The rows of a group lie close to one hidden flat surface of 11 dimensions, which may be shifted away from zero. Surfaces can cross.
In the rows, 128 means zero.
Known rows, each followed by its group:
[129 123 193 120  90  70  79 105 133 137 157  68 115  81 109 175 119 156
  53 107 127 110]  J655
[171 121 145 172 131  95 186 168  87  68 116 154  62  67 104 137  44 216
 102 170 164 108]  J636
[140 160 128 105 144 176 120 149 116 100 154 106 133  90 146 112 162  85
 109 149 159 134]  J872
[129 132 101 115 117 119 120 136 121 107 133 130 141  80 164 139 128 154
 175 120 143 110]  J636
[ 94   4 163 107  77 122 126  95 123  84 158  54 114 115 180 180 143  91
 166  97 168 116]  J505
[153 128 146 123 117 123 127 112 127 123 135  93  81 174  90 160 163 124
 100 152 107  93]  J831
[170 138 121 136  90  97 139 114 152 135 120 154 103 169 149 162 130 161
 141 121 133 126]  J655
[131  74 155 119  96 150 155 112 126 144  95  79 133 177 137 114 117 113
  75 156 114 142]  J655
[154 161 111 105 169 132  80 134 102 121 143 108  82  93 102 125 192 122
 101 120 172  97]  J636
[ 98 130 100 103 105 142 114 151 110 143 148 125 166 122 146 121 137 129
 180 103 118 120]  J655
[164 153 134 175 130 114 181  76 127 123  95 134 131 174 126 104  72 173
 120 103  77 126]  J636
[122 101 135 112 105 100  93  93 147 121 144  90 122  82 169 154 150 116
 108  85 169 135]  J872
[ 86 153 125  76  74 153 109 159 131 167 142  82 180 115 134 119 141 112
 104 161  96 136]  J505
[129 105 110 136 137 134 143 137 157 107 127 152 119 116 154 180 128 104
 107 169 117 114]  J655
[131 143 133  86 120 153  95 136 123 159 102  80 160 163 106 115 166 131
 117 162 102 139]  J505
[134  76 109 115  85 135 165 129 109 113 101 106 123 158 150 117 117 165
 184 139 150 150]  J505
[105 138  92 129  98 118 136 146 148 158 147 155 137 123 153 154 127 123
 128 132 102 107]  J831
[144  85  46 130 113 113 128  99 113 145 116 103  77 127 159 152 172 153
  99 104 137  56]  J505
[150 119 186 125 115 110 125 132 136 120 111 103 123 130 101 152  94 160
  69 172 116 135]  J831
[101 124 135  98 101 147 130 187 109 141 144 115 144  82 124 124 112 124
  74 181 125 124]  J505
[137 116 121  67 164 167  55 203 101 134 115 112 142  73 148 168 173 115
  74 200 154  93]  J831
[114 212  56 136 158  91  80 135 136 151 160 179 132  18 136 105 146 149
 128  74 158 120]  J636
[ 80 140 115 122  94 109 138 117 190  99 158 132 152 118 131 188 152  93
 192 155  84 119]  J831
[182 111 179 145 227 155  86 142 100  99 113 188 124 150 148 161 123 117
 129 120 159 119]  J636
[ 84 169  74 117 109 134 116 114 155 172 134 134 178 101 154  89 142  96
 109 103 110 147]  J831
[125 131 195 122  94 164 148 128  64 113 134  61 175  99 135  45  68 149
 117  98 143 173]  J872
[ 95 173 122 150 167 118 142 130 170 128 160 158 124  98  66 128 130  70
  95 155 100 138]  J831
[129 166 147 116 141 134 118 124 169 135 133 124 132 161  99 126 168  87
 114 147 122 154]  J872
[142 130 160 100 107 147 126 137 115 115 114  86 131 165 110 104 141 144
 169 139 145 162]  J872
[108 104  89 102  93 150 135 132 136 119 137 107 139 137 165 147 167 103
 171 145 123 107]  J872
[245 149 133 156 220 141  98 112  62 105 112 141  28 166 107 134 175 168
  74 109 154  59]  J636
[ 89  86 146 122 133 137 141 194 135 110 143 178 144  65 141 149  81  99
 135 172 160 160]  J831
[152 107 100 112 115 135 106 117 116 194  76 138 149 231 155 107 143 162
 173  82  98 132]  J872
[118 155 153  92 112 118  69 100 147 136 147  97 161 145 133 120 174 112
 197  69 142 155]  J505
[138 111 103 116 103 154 143 157 102 148 138 164 129 172 163 131 120 134
 148 124 121 104]  J872
[162 131 201 174 122  90 160 123 101 130 123 129  67 130  58  94  60 173
  74 115 167 167]  J636
[ 90 123 105 144 137 132 173 109 144  74 165 119  93  93 112 131 152  71
 154 132 142 117]  J505
[191 127 164 134 125 101 102  81 141 103  98 110 147 140 176 168 117 180
 131 109 110 117]  J831
[111 155 110 124 121 129 154 132 166 139 109 121 123 145  86 106 138 122
 120 171 110 157]  J872
[107  93  91  83   9 141 158 107 152 131 158  60 103 170 166 146 189  96
 160 129 156 135]  J872
[111  91 145 118 129 143 119 129 137 107 133 126 161 103 171 120 114  96
 155 108 167 162]  J831
[ 99 118 123 113 114 136 127  95 142 145 116  82 150 166 105  91 157 100
 162 112 126 153]  J655
[104 108 100 123 116  87 120 109 173 144  90 125 143 147 111 135 136 160
 192 127 108 152]  J872
[152 144  94  82 124 134  79 113 143 126 129  97 123 136 149 132 217 126
 181 111 171 126]  J872
[ 62 162  62 132  83 151 182 139 149 172 169 138 166 141 112 113 128  77
 109 157  24  85]  J655
[165 173 115 167 156 107 155 103 128 119 141 163  90 144 105 121 134 135
 123 103 120 108]  J636
[137 102 119 127 118 108 116 113 142 126 140 130 103 122 146 171 144 135
 122 124 140 104]  J655
[118  81 148 101  74 170 157 122 140 108 119  56 143 144 153 147 126 101
  81 199 110 131]  J655
[113 102 154 123 118 137 107 100 122 138 150 108 147 138 150 123 137  93
 134  77 138 136]  J505
[116 100 142 120 168 129  78  95 153  65 152  97 136  62 162 182 174  72
 141 113 156 105]  J636
[137 194  86 139 110 107 155 151 119 131 158 144  73  96  82 113 141 159
 116 132 141 111]  J655
[115 118 111 107 104 127 108 136 134 110 151 116 156  65 188 168 139 126
 128 135 133 106]  J655
[136 199  94 130 156 174 172 144 135  88 114 157 176 111 134  63 107 124
 198 159 125 164]  J636
[136 153 137 103 128 112  94 191 138 148  79 167 180  88 132 127  89 200
 160 171 142 175]  J505
[109 132 101  90  77 145  99 173 107 183 159 144 158 144 168 150 138 130
 130 128 105 100]  J505
[133 178  80 139 106  90 136 124 132 127 145 146  98  94 116 106 145 174
 169  94 155 125]  J872
[163 163 166 155 153  96 125  70 158  97 125 134 112 153 109 133 131 138
 154  91 126 146]  J831
[ 86 126  95  79 101 186 122 169  98 185 128  82 164 150 123  86 164  92
  90 164  96 112]  J636
[120 114 113 151 157  85 125 145 142 122 136 153  90 116  78 181 128 147
 132 157  96  76]  J872
[100 126 124 117 119 120 117 110 143 129 141 102 114 164  79 132 184 101
 189 123 115 131]  J655
[ 86 116 182  90  87 133  94 138 137 118 160  51 149  90 116 149 153  91
 116 145 147 145]  J505
[ 85  64 180 139 127 109 119 110 172 123 114 122 176 143 135 174  95  98
 145 133  88 149]  J505
[109  86 118 122 114  87  61 113 162 180 123 164 173 147 183 207 134 138
 143  88  89  96]  J505
[122 105 144 132 114 124 124 130 118 157 115 165 149 132 175 103  78 141
 128  83 157 167]  J831
[126  81 149 131 111 153 144 117 110 157 123 130 158 179 171 106  95 108
 119 101 124 160]  J636
[136 169 117  99 102 142 121 156 153 146 115 135 157 162 127 140 140 143
 153 177  84 129]  J831
[176  78 194  98  94 117  99 142 113  91 105  98 113 153 154 161 122 188
 182 125 191 148]  J831
[206 162 228 110 179 106  52 123 186 122  99 186 162 224 123 203 141 145
 186 143 107 164]  J655
[110 162 130 117  76  90 144 149 144 107 169 123  85 122  63 150 152 154
 200 139 133 123]  J655
[132 131 119 142 182 181 168 177 101 101 154 165  81 128  98 123 140  73
  80 187 141 106]  J636

New rows. What belongs after each?
[178 145 178 124 187 104  51 126  97 138  71 136 167  92 146 113  88 213
 124  90 140 142]  J636
[155 134  93 146 165 148 169 147  82 108 104 125  82  77 118  64 106 158
  77 140 185 133]  J505
[121 166 137 122 173 114  83 137 160 122 145 160 152 105 116 173 156 111
 154 134 103 117]  J655
[ 93 171  87 130 101 105 131 144 137 198 129 154 149  61 130  83  85 140
  48 107 132 157]  J831
[133 158  74 101  60 134 122 133  75 188 153 101 110 125 149  79 154 152
  95  78 158 110]  J505
[135 126  84 133 105 127 140 122 111 151 102 148 183 155 178 132  93 185
 157 123  51  85]  J636
[111 156 157  99  99 118  84 179  92 167 188 129 122  78 125 131 120 129
  59 112 163 118]  J505
[104 132 117  88  60 129 107 143 109 158 167  96 144  90 162 120 138 141
 125  95 152 135]  J505
[157 172  83 147 188 153 127 106 117 133 116 155 147 136 152 104 142 122
 106 109  89  86]  J636
[ 94  96 168  75  77 158  92 182  96 147 152  91 169  85 161 135 103 121
  80 154 150 143]  J505
[126 100 145 100 116 171 119 142 104 159  96  97 187 169 141 109 103 144
 111 154  77 127]  J636
[113 175 104 108 125 134 123 114 149 103 149  79 121 108  82 128 183 107
 149 161  99 110]  J636
[130 168 108 121 139  89  81 162 128 149 156 168 117  78 124 160 144 156
 124 112 146 104]  J505
[108 115 181 107 149 119  49 141 156 177 103 147 230 136 162 155 101 123
 132 114  93 166]  J505
[124 165 144 141 108 130 149 126 128 134 171 139 104 132 100 124 132 102
 100 125 108 116]  J872
[111 119 127 113  79 103 119 135 147 131 137 107 129  80 148 147 119 149
 118 132 148 144]  J831
[135 153 135 138 112 120 143 133 127 119 175 133  77 124 100 148 147 109
 100 132 137 107]  J872
[ 86 163 149  98  77 133 119 130 146 156 152 100 179 118 119  98 128 109
 136 115 118 168]  J505
[148 124 101 174 153 180 203  63 126  89 125 137 131 175 169 107 118  72
 109 125  75  98]  J636
[153 163  80 184 141 143 215 123 115  95 155 201  79 147 139 101 104 114
 149 122 138 113]  J636
[104 107 132 121  64  96 132 152 120 144 150 123 130  80 150 135  97 160
 128 116 160 136]  J505
[132 149 150 125  95 106 141 104 154  92 141 121 122 158 103 144 144 146
 236 119 124 155]  J636
[ 59  76 129 166  78  99 168  66 165 136 163 110 147 128 156 142 105  75
 125  72  95 132]  J505
[139 173 163 109 137 154 135 150 146 121  94 110 150 111 105  63 114 123
 130 160 180 223]  J872
[160 150 150 146 132 135 183 104 135  54 119 100 101 138  94 118 123 143
 157 168 116 129]  J636
[ 84 163  95 113 171 171 121 117 154 122 122  90 164 120 101  83 184  52
 136 161  99 143]  J655
[ 92 123 105  82 100 128  82 163 141 149 127 111 172  88 152 168 144 138
 122 165  99 106]  J505
[116 165 114 133 132 111 133 109 153  92 173 123  89 102  93 145 176  88
 154 117 145 120]  J636
[116  90 165  99 144 142 108 137 145 112  64  60 185  79 130 108  97 141
 101 180 133 177]  J505
[121 119 106 151 117 109 142  81 129 144 140  98 108 146 116 132 138 123
  75 105  84  78]  J636
[147 124 125 127 131 159 158 148 125 115 118 135 135 136 141 142 109 123
  88 190  82 100]  J831
[136 120 115 113 133 125 107 123 120  91 128  74  85  90 113 141 180 134
 138 138 167 110]  J505
[101 112 178 131 120 113  91 118 134 157 155 139 164 122 145 136 100  97
 118  69 129 153]  J505
[134 131 176 123 175 117  72 159 118 133 145 142  96 113  75 156 152 120
  91 138 154 125]  J636
[156 135 147 138 158 117 103 131 108 124 137 132  86 136  87 145 153 133
  99 128 142 104]  J636
[106 101 162  87  90 161 113 158 121 106 156  57 151 114 130 183 146 101
  97 197  91  91]  J655
[126 106  52 105 108 203 156 163  57 113 175 113  98 100 190 106 177  91
 122 131 169  69]  J505
[115 147  92 129  94 107 156 106 140 169  94  73 115 141  88  78 130 154
  68 146  92 135]  J505
[156 172 206 151 158 119 141  97 180  69 106 116 153 136  85 151 102 133
 139 186  84 160]  J831
[120  71 139 136 152 123 119 104 134 118 120  86 106 100 135 149 134  97
  49 136 146 111]  J655
[119 103 118 112 146 111  73 126 152 146 100 114 156 118 150 175 149 139
 119 139 105 107]  J505
[182 116 187 121 112 155 137 142  70 155 134 113  85 197 116 103 127 132
  46 122 149 132]  J872
[141 130 174 123 136 113 118 108 151 148  94 121 133 215  74 106 139 127
 184 110 135 188]  J655
[154 139 107 143 112 161 182 130  95 160 100 150 155 191 146  64  79 157
 123 126  87 134]  J636
[158 132 114  99 112 197 182 214  86 105 155 169 100 173 136 136 143 115
 166 205 138 104]  J872
[ 87  98 134 155 105 111 169 133 141 100 179 150  99 116 110 163 115  93
 147 132 130 118]  J505
[154 143  77 145 109 134 188 134 110 139 114 165  85 176 116  82 116 173
 186 122 141 136]  J505
[159 166 174 105 122  85  69 133 127 165 105 111 114 158  76 117 142 192
 123 108 142 160]  J505
[128 137 160 103 113 103  71 141 128 173 127 101 105 115  91 130 146 142
  62 121 155 149]  J831
[110 185  91 106 129 178 122 120 145 165 109 118 202 135 152  84 142  99
 103 145  76 140]  J831
[153 199 126 111 101 118 123 143 100 158 104 103 127 144  84  62 122 201
 153 114 136 156]  J636
[141 168 100 150 185 116 106 102 140 158 121 156  93 161  81 113 170 114
 113 101 122 112]  J655
[142  68 159  92  65 131 119 179  75 104 147  79  95 109 139 167 124 182
 139 148 172  98]  J655
[126 123 168  95 111 118  76 129 145 156 129  96 125 180  90 154 173 118
 125 140 109 132]  J831
[112 101 205 158 138 102 125 178 133 140 168 231 127 159 108 194  67 110
 139 125 114 133]  J505
[ 81  53  99  87  51 121 114 129 126 148 135  58 145  85 181 166 146 131
  94 140 119  95]  J505
[128 160 149 132 194 128  56  73 128 125 163 101 116 102 112 120 194  64
  95  53 157 122]  J505
[122 122 155 132 138 111 105 105 137 135 119 125 152 121 136 119 119 122
 140  88 140 153]  J505
[143 150 146 130 124 109 132 151 108 143 114 125 113  87 103  82  88 176
  88 119 169 164]  J505
[154 119 111 111 151 130  75 132  98 117 106 114 147  87 178 144 139 170
 144 108 150  97]  J636
[179 182  95 107 129 133 104  78 145 115 130  59  73 107 128 143 214 125
  40 146 139  84]  J655
[ 91 127 120 115 107 144 134 139 131 118 160 133 151 105 146 132 139  94
 156 125 138 134]  J505
[103 175  89 121 106 128 123 119 127 169 144 111 143  98 132  88 137 119
  92 107 121 129]  J505
[111 119 102 119 117 108 112 190 129 170 127 164 133  86 131 172 103 155
  70 177  94  95]  J505
[145 156 160 130 105 143 130 149  90 117 182 146 116 198  94 154 145 125
 184 126  88  86]  J872
[129 148 156 124 164 130  86 118 113 123 151  94 107  74 108 119 148 105
  77 101 165 132]  J505
[160 127 126 142 177 146 117  80 118  73  93  79 156  87 169 140 127 153
 106 144  94  77]  J636
[123 131 140 127 131 103 120  62 161  89 102  73 133 114 113  98 153 137
 205  94 167 178]  J505
[ 77 118 150  85 115 150 110 129 177  84 140  60 171  83 114 160 167  68
 123 203  99 134]  J831
[106 166  78  96  94 114 129 190 133 139 157 133 100  80 101 145 157 139
 117 178 143 111]  J831
[119 123 143  89 142 152  69 184 120 142 125 159 204  97 184 145 116 128
 157 132 140 149]  J505
